There are 3 ways to turn a row about zero (a turn may also mirror it). The second row of each pair is the first, turned, with some noise.
In the rows, 128 means zero.
Known pairs, each followed by its turn:
[172 141  95 171]
[ 86 148 148  75] : pema

[ 89 172 129 115]
[166  87 118 111] : pema

[127 175 101 139]
[156 135 102  93] : fufi

[ 96 137 179 138]
[166 134  81 129] : pema

[148 138  78 121]
[102 110 174 112] : pema

[107 107  85 148]
[141  88  97 147] : fufi

[175 161 148 154]
[167 162 100 146] : Gen

[ 84 131  94 128]
[155 119  86 154] : fufi

[133 124 124  80]
[157 149 155 150] : fufi

[138 119 126 175]
[125 164 133  99] : pema

[177 115  99  91]
[ 82 158 120 163] : Gen

[178 146 152 152]
[171 162 111 158] : Gen

[144  97 102 114]
[ 92 142 150 143] : Gen

[159 135  90 113]
[167 113 148 118] : fufi

[156  95 169  78]
[102  99 113 195] : Gen

New pairs. What belongs after each?
[128 176  89 156]
[135 109 152  68] : pema

[108 137 156 151]
[ 97 143 100 115] : fufi

[149  86  87 106]
[155  89 160 156] : fufi

[133 178 138 179]
[128 129 101  59] : pema

[161 123 177 121]
[ 97 151 166 117] : fufi

[ 96 140 136 153]
[109 135  88 124] : fufi

[139 154 150 151]
[115 139 121  91] : fufi

[118  80  99  96]
[148 105 146 180] : fufi

[118 132 124 166]
[158 136 141 109] : Gen

[108 124  92  86]
[141  95 164 154] : pema

[106 177 153 170]
[186 128 103  90] : Gen

[ 89 132 142  89]
[139 167 121 161] : fufi

[165 131 153 175]
[ 92 110 137  81] : fufi

[145 118 107  86]
[158 131 160 143] : fufi

[150 145 117 163]
[125 106 118  87] : fufi

[113 120  87 107]
[137 114 170 145] : pema

[171  86 167 164]
[169 132 160 188] : Gen

[107 132  86 171]
[143  88  80 116] : fufi

[ 97  81 161 152]
[ 77 117 116 161] : fufi

[164  84 115 154]
[129 153 175 161] : Gen

[ 97 112 129 171]
[164 166 134 111] : pema

[165  96 172 150]
[ 95 177  92 137] : pema

[172 102 113 161]
[ 91 168 144 109] : pema

[100 108 141 118]
[115 136 120 158] : fufi

[149 141  95 160]
[140 179 140 115] : Gen

[107 101  94 103]
[150 111 128 170] : fufi

[ 84 138 168 112]
[138  73 107 112] : Gen

[171 127 147 149]
[159 151 128 165] : Gen

[144  83  93 126]
[136  79 149 147] : fufi

[164 168 170 132]
[ 99 114  75 106] : pema

[175 170 178  81]
[128 189 180  94] : fufi

[ 80 164 163  90]
[119  76  79 102] : Gen

[123 160  90 106]
[177 135 110 123] : fufi

[ 93 122 179 167]
[167 165  81 122] : pema

[ 83  99 132 151]
[102 113  90 167] : fufi

[149  80 101  84]
[154 105 175 174] : fufi

[ 77 158  97  95]
[ 86 114 105  72] : Gen

